Each new row is followed by its nearest point in the smallest flat space through zero that holds the last named rows.
(in the rows, 128 means zero)

Z_960 (4 x 13):
[[138 105 116  99 148  99 118 144 129 140 138 116 145]
 [150 132 127 142 106  84 151 130 121 149 160  88 160]
 [ 80 162 120 101 152 133 128 169 180 134 151 128 166]
 [110 144 120 111 124  92 123 156 168 150 140 149 178]]
New rows:
[133 130 120 144 102 154 122 155 140  96 105 123  96] => [121 135 134 138 127 154 129 119 125 116 118 136 109]
[ 99  95 140 115 155 131 145 105 119 124 157 108 144] => [128 122 124 116 147 131 131 136 124 126 142  99 127]
[110 118 143 124 112 100 152 112 100 155 126 139 142] => [142 125 129 137 110 105 131 123 124 138 128 132 139]
[141 104 123 103 115 147 115 116 103 110 126 154 117] => [139 107 127 122 134 134 114 118 114 122 108 145 108]
[ 96 119 136 151 118 115 117 115 157 123 154 114 150] => [119 145 129 134 120 121 137 135 141 134 140 122 146]
[121 116 144 138 151 154 107 122 149 103 154 124 132] => [114 133 127 121 144 149 127 134 133 119 130 121 120]

Z_598:
[[157 120 138 137 138  96 106 174 124  98 134 162  80]
 [118 107 140 162 121 148  60 152 134  86 102 156 106]
 [159  71 169 168 135 144  87 128 134 123  99 142 120]
 [155 131 120 125 183 104 134 166 130 159  98 157 118]]
New rows:
[155 110 134 115 142 132 127  83 117 125 148 119 165] => [140 111 143 130 121 134 145 101 128 143 135 109 143]
[138 138 146 120 110 121 153  80 138 141  91 134 136] => [132 119 134 127 129 136 143 107 129 148 126 114 146]
[166 127 117 120 158 126 110 121 113 136 132 143 144] => [143 122 131 129 147 121 132 135 129 143 117 135 127]
[140 162 123 127 113 133 139 133 128 134 121 121  80] => [128 140 121 120 127 115 133 139 125 120 139 132 117]
[127 104 120 116 131  97 125 165 116 109 126 120 106] => [140 130 129 127 131 109 124 150 125 114 136 142 105]

Z_997:
[[101 148 141 120 144 101 120 150 125 141 169 160 134]
 [110  97 143 113 171  69 114 122 125 141 145 139 124]
 [133 161 106  60 170 126 154 147  80 170 132 154 114]
 [136 133 168 115 172  91  96 132  90 146  97 156 152]]
New rows:
[125 132 120 157 136 127 128 139 122 109 131 176 131] => [121 142 140 136 125 126 119 138 128 127 137 141 138]
[151 125 129 131 137 135 158 135 132 109 165 163 136] => [118 139 123 125 124 130 133 137 132 131 148 136 126]
[129 138 135 130 128 105  89 122 131 133 117 128 107] => [127 121 141 133 136 114 116 126 126 128 123 132 135]

Z_375 (4 x 13):
[[136 159 139 153 173 125 136  72  94 133 131 139 107]
 [140 130 165 113 131 118 124 135  83 137 122 152  80]
 [100 159 134 154 126 149 114 108  85 124 127 117 115]
 [159 121 127 105 166 136 133 134 103 143 120  96 127]]
New rows:
[118 125 127 125 154 100  77 155 124 128 133 150 153] => [129 123 130 123 122 125 128 136 133 128 128 131 127]
[134 132 118 139 135 134 127 111 135 124 166 130  98] => [128 136 130 138 136 124 131 111 127 127 131 138 124]
[114 123 148 165 117 143 144 146 150 111 137  90 113] => [112 131 121 135 113 138 121 134 131 123 128 118 138]
[113 111  93 121 112 143 147 120 135 116 145 144 134] => [119 126 119 135 116 127 128 128 149 122 131 131 141]
[136 112 137 108 164 132 133 141 126 128 133 120 126] => [150 118 129 111 147 126 133 135 122 137 124 117 127]
[112 117 129 114 108 150 114 121  88 139 109 168 132] => [116 134 143 129 112 131 119 136 106 127 126 137 109]

Z_966, 4 rows:
[[155 134 123 100 116 110 107 147  89 182 134  94  77]
 [107 160 126 145 135 127 155 195 119 171  93 100 119]
 [138 110 112 142 111 111 148 167 132 192 109 116  91]
 [190 150 123 155  60 164 122 147 104 196 113 104 129]]
New rows:
[132 116 140  80 126 142  99  80  97 134 124 160 131] => [147 123 132 105 124 128 100  93 114 111 152 130 123]
[138 123 125 135 140 134 130 133 122 111 168 127 112] => [129 124 129 118 132 123 121 118 125 121 136 129 123]
[159 114 126 124 135 121 147 129 127 116  80 122 168] => [127 131 128 143 122 139 137 130 137 125 121 133 143]
[133 115 111 132 136 123 148 138 112 122 122 151 162] => [122 125 128 139 128 132 137 129 140 121 123 136 139]

Z_870:
[[153 128 116 104 141 104 116 102  74 103 165 148 139]
 [162 178  90 101 150 138 119 106 112 181 134 147 132]
 [137 118  77 155 142 108 112 141  86 152 139 155 134]
 [128 135 132 150 165 104 120 136 158 129 130 185 129]]
New rows:
[158 148 106 109 123 116 122 167 116 112 119 136 135] => [135 131 116 126 133 124 124 124 114 133 134 135 130]
[121 148 160 135 130 143 118 124 123 124 121 161 141] => [130 136 140 124 140 123 128 123 143 123 130 144 128]
[102 130 107 133 135 123 120 159 135 111 122 160 130] => [121 118 124 151 139 115 124 141 136 128 127 149 128]
[144 141 115  98 126 112 143 138 143 122 135  97 141] => [133 137 133 111 122 137 131 118 125 128 129 115 128]

Z_569 (4 x 13):
[[153 131 128 120 134 120 171 157  91 110 140 110 132]
 [103 183 110 134 134 133  93 127 133 146 142 160 151]
 [164 136 147 137  99 116 161 115 105  88 126 127 133]
 [135  87 128 126  96 107 104  98 104  90 122 123 119]]
New rows:
[142 100 114 116 129 134 121 119 130 118 125 135 149] => [127 113 126 126 123 123 120 123 123 121 126 125 124]
[138 102 135 116 125 134 136 116 150 137 165 119 126] => [129 111 133 127 131 131 133 128 137 132 121 120 119]
[109 131 102 130 119 124 138 143 110 126 118  95 105] => [127 114 120 119 136 124 131 142 113 127 133 117 125]
[129  80 134 132 148 176 121 118 131 139 127  80 176] => [123  96 128 121 140 132 130 135 138 140 121 112 113]

Z_498:
[[143 101 112 122 145 108 139  84 161 129 116 150 117]
 [127  98 139 144 146 101 134 123 175  95 133 106 104]
 [101 109 146 108 170 129 137  90 142 143 147 113 103]
 [149 101 133 121 101 100 148 160 136 138 129 115 156]]
New rows:
[134 171 133 109 113 104 128 111 131 123 131 123 122] => [128 133 125 129 128 132 125 126 125 128 126 133 128]
[131 162 113  90 118 119 114 146 111 153 127 125 115] => [125 141 127 119 120 141 126 134 104 146 129 133 140]
[121  94 119 150 110 128 126 122 117 127 110 147 123] => [139 126 118 132 122 123 128 124 134 124 119 139 131]
[139 122 148 119 137 107 166 136 133 176 116  97 124] => [127 102 142 106 129 113 148 132 131 154 141 112 140]
[173 108 139 128  80 139 118 134 127 118 124 148 121] => [150 127 114 136 105 118 129 141 131 122 114 141 143]

Z_970:
[[ 95 145 149  74 134 131 140 124 136 104 158 114 121]
 [109 115 119 148 103 114  79 111 133  81 139 108  87]
 [146 109 102 125 107 127 132 124 116  95 178 125 147]
 [116 114 127 141 126 113 101  86 119  89 124 110 126]]
New rows:
[112 155 141 138 133  98 132 116 140 143 159 133 143] => [123 132 133 116 133 129 135 125 128 126 132 126 132]
[106 131 126 148 154 157 138  97 139 141 117  95 156] => [124 129 139 127 146 124 134 103 120 130 106 125 146]
[119 140 107 138  99 104 121  97 136 154 103 139 127] => [130 124 128 148 131 124 117 121 127 134 106 129 124]
[117 152 145 106 114 137 126 137  96 111 130 102 158] => [119 131 135 105 135 128 139 117 125 116 141 122 139]

Z_75 (4 x 13):
[[112 120  90 110 126 124 123 129 136 143 123 131  75]
 [115  99 181  98 110 113 116 168  87 125 113 121 124]
 [124 155 129 106 127 123 106 150  84 137 123 116 111]
 [117 113  97 119 126 108 151 144 106 155  88 153 144]]
New rows:
[130 101 104 105 134 153 127 106 133 133 129 118 130] => [125 120 115 129 128 128 132 122 142 130 128 132 116]
[137 141 106 128 155 120 125 165 170 107 128 139 118] => [128 130 112 132 131 132 130 118 143 129 133 129 117]
[ 94 136 121 168 126 161 135 150 119 135 124 125 112] => [127 133 119 126 129 128 126 127 127 131 128 128 121]

Z_986:
[[105 118 152 121 112 112  88  96 156  98 107 101 153]
 [ 92  93 154 132 153 151  83  84  99 101 154 133 146]
 [131 128 108 115 109 122 111 107 142 116 137  97 120]
 [105  89 136 127 130 138 157 138 154 110 137 115 159]]
New rows:
[161 114 109 147 131 157 150 129  98 158 121 103 125] => [140 129 108 128 133 138 147 139 116 139 146 133 113]
[158  98 112 144 107 153 122 160 145 102 143 151 161] => [121 110 126 128 131 136 151 139 137 124 137 125 139]
[152 124 105 107 146 119 101 138 144 124 131 136 129] => [134 134 119 125 122 125 123 123 128 129 130 122 120]
[152 148  98 131 115 108 124 102 101 137 140 127 152] => [140 142 113 124 123 126 115 118 119 133 134 123 110]
[132 123 136 125 131 103 116 130 126 116 122 118 137] => [124 129 136 127 123 122 118 122 135 123 118 123 134]
[113 105  97 153 158 111 159 112 124 127 148 105 136] => [122 105 115 125 132 143 146 130 130 122 153 119 131]

Z_681, 4 rows:
[[104 138 118 114 125 160  99 170 121 118 107 138 140]
 [118 107  84 144 111 144 145 158 149  96 128 163 110]
 [114 173 115 130  89 118  97 120 123 110 105 140  86]
 [149 154 108 135 119 174 119 150 116 125 136 159 108]]
New rows:
[126 148 107 147  97 144 154 143 147  96 113 105 133] => [118 125 109 134 115 129 129 138 137 112 122 142 116]
[140 125 114 127 147  99 119 133 103 117 126 129 144] => [125 124 133 125 132 124 128 127 128 130 127 122 134]
[128 121  97 145 110 132 111 126 127 114 139 143 107] => [129 133 107 138 111 132 131 132 134 113 128 147 106]
[105 108 123 156 123 134 111 134 113 108 155 125 125] => [122 121 119 130 125 130 131 137 134 120 126 134 127]
[129 144 132 110 124 141 103 157 128  95 126 138 121] => [117 143 119 123 119 147 109 149 123 120 115 138 125]
[133 118 117 131 124 128 120 100 158 105 150 125 146] => [129 115 124 134 128 117 141 122 137 124 133 128 126]

Z_974:
[[141 105 145 106 121 112 118 118 113 125 126 151 141]
 [127 156 109 110 141 113  88 136 122 122 157 130 131]
 [ 67 140 128 130 150 133 114 120 129 125  98  92 116]
 [140 131 137 112 112 115 114 167 136 147 127 131 151]]
New rows:
[144 118 122  96 140 119  82  98 131 103 115 136 148] => [124 121 133 100 137 108  97 110 107 116 135 144 134]
[105 138 136 134 141 128 150 130 104  73 158 130 120] => [123 133 116 134 142 132 127 103 120 113 139 129 113]
[132 136 146  82 113 152 136 127 144 152 133 152 141] => [141 119 138 118 116 120 126 141 128 136 126 138 141]
[106 141 107 140 131 104 128 139 114 130 135 165 140] => [131 135 123 121 131 122 115 130 125 126 138 131 130]
[132 132 109  95 126 114 152 118 131 149 167 152 131] => [152 130 121 123 125 123 123 127 124 124 150 145 131]
[151 122 156 121 119 114  87 151 140 161 138 180 125] => [155 122 138 104 112 108 110 151 124 138 139 149 152]

Z_912, 4 rows:
[[146 143 113 173 127 141 114 107 129 147 172 117 155]
 [135 150  86 129 111 111 123 119  98 132 142 108 148]
 [124 150 111 125 101 118 119 105 162 135 125 134 134]
 [132 133 125 161  98 116 170 112 111 141 143 133 140]]
New rows:
[131 108 124 113 115 122  80 107  81  83 117 131 168] => [131 134 104 110 136 122 110 137 102 121 128 110 133]
[135 119 127 113 118 112 140 130 158 109 140  99 134] => [125 133 124 122 121 124 126 124 136 128 123 130 127]
[104 143 121 119 105 150 136 113 137 130 137 147 112] => [124 134 128 128 112 122 134 117 147 131 122 136 127]
[117 161 112 163 122 125 171 154 136 147 132 112 142] => [132 134 122 150 109 121 151 116 117 137 140 129 138]

Z_59 (4 x 13):
[[ 93 119 120 145 143 136 122 145 132 132 145 133 131]
 [134 155 130 108 112 127 115 140 146 136 109 133 151]
 [113 149 113  96 132 158 125 122 138 149 121 154 124]
 [130 129 129 115 129  83 146 131 119 106 144 112 139]]
New rows:
[146 102 119 128 119 143 129 106 131 113 121 141 139] => [142 124 132 131 125 136 129 116 124 129 121 128 117]
[145 124 152 173 126 139 152 118 161 109 110 100 169] => [148 119 146 160 113 119 113 140 132 121 115 110 140]
[139 122 126 143  96  90 131 117 155 124 122 127 127] => [146 129 138 133 117 109 127 132 128 118 122 115 138]
[176 164 126 136  80 161 107 114 125 131 119 132 126] => [169 141 141 125 104 150 113 116 137 140  91 131 126]
[130 131 132 132 132 136 147 138 119 128  80 127 142] => [139 134 133 128 119 132 121 128 133 131 116 128 132]

Z_460, 4 rows:
[[121  88 144 137 107 118 167 123 100 173 124 124 148]
 [102 128 127 134 176 134 125 141 113 148 121 123 128]
 [138 167 111 155 137 112 129 110 144  81 131 164  99]
 [163 175 126 120 103 162 110 120 155 135 113 133 127]]
New rows:
[105 106 169 109 108 159  98  96 101 139 135 171 145] => [131 117 135 122 114 133 133 129 124 145 126 120 138]
[142 129 105 143 122 153 130 104 136 174 152 127 132] => [138 139 133 132 118 143 137 123 127 156 116 131 135]
[122 104 125 146  96  98  91 147 125 108 141 126 127] => [127 106 127 118 113 110 124 130 131  99 144 121 127]
[137 113 131 102 117 123  97 128 139 124 103 108 127] => [134 122 130 105 116 137 109 137 137 123 133 110 135]
[119 146 127 117 105 117 117 142  86 126  87 137 151] => [131 128 131 128 123 133 132 127 126 141 124 126 133]

Z_433:
[[141 118  94 122 158 107 156 162 135 140 114 153 100]
 [ 98 130 162  95 157 118 149 154 130 115 123 101 117]
 [131 107 157 109 144 132 147 122 141 163 119 177 116]
 [144 155 132 113 127 122 112 127 119 125 124 145 122]]
New rows:
[137 123 154 120 147 113 141 129 138 139 135 121 134] => [119 122 146 116 138 128 138 132 132 133 126 130 124]
[155 116 107 123 114 118 164  87 126 138 107  92 124] => [127 116 113 143 124 130 132 127 131 129 131 122 132]
[141 130 128 125 140 127 134 113 126 121 131 136 157] => [131 129 131 129 123 131 123 122 127 130 129 133 130]

Z_663 (4 x 13):
[[127 128 158 145 158 148 118 134 144 110 129 145 151]
 [107 144 171 145 132 118 102 142 153 140 108 170  71]
 [117 144 138 135 140 141 124 122 164  81 112 138 125]
 [136 117 159 143 119 180 117 136 145 115 130 125 131]]
New rows:
[116 114 115 159  89 113 142 112 108 134 154 118 146] => [137 119 112 120 116 127 136 126 111 141 137 112 136]
[107  98 120 156 136 131  99 129 126 114 125 130 129] => [127 128 138 133 135 135 124 130 133 124 128 133 132]
[133 136 114 128 118 121 130 107 113 135 132 138 124] => [128 129 117 122 123 116 132 126 121 135 128 124 124]
[144  88  99 128 133 124 127 125 109 145 122 142 134] => [134 120 119 124 128 120 133 129 108 148 138 122 139]
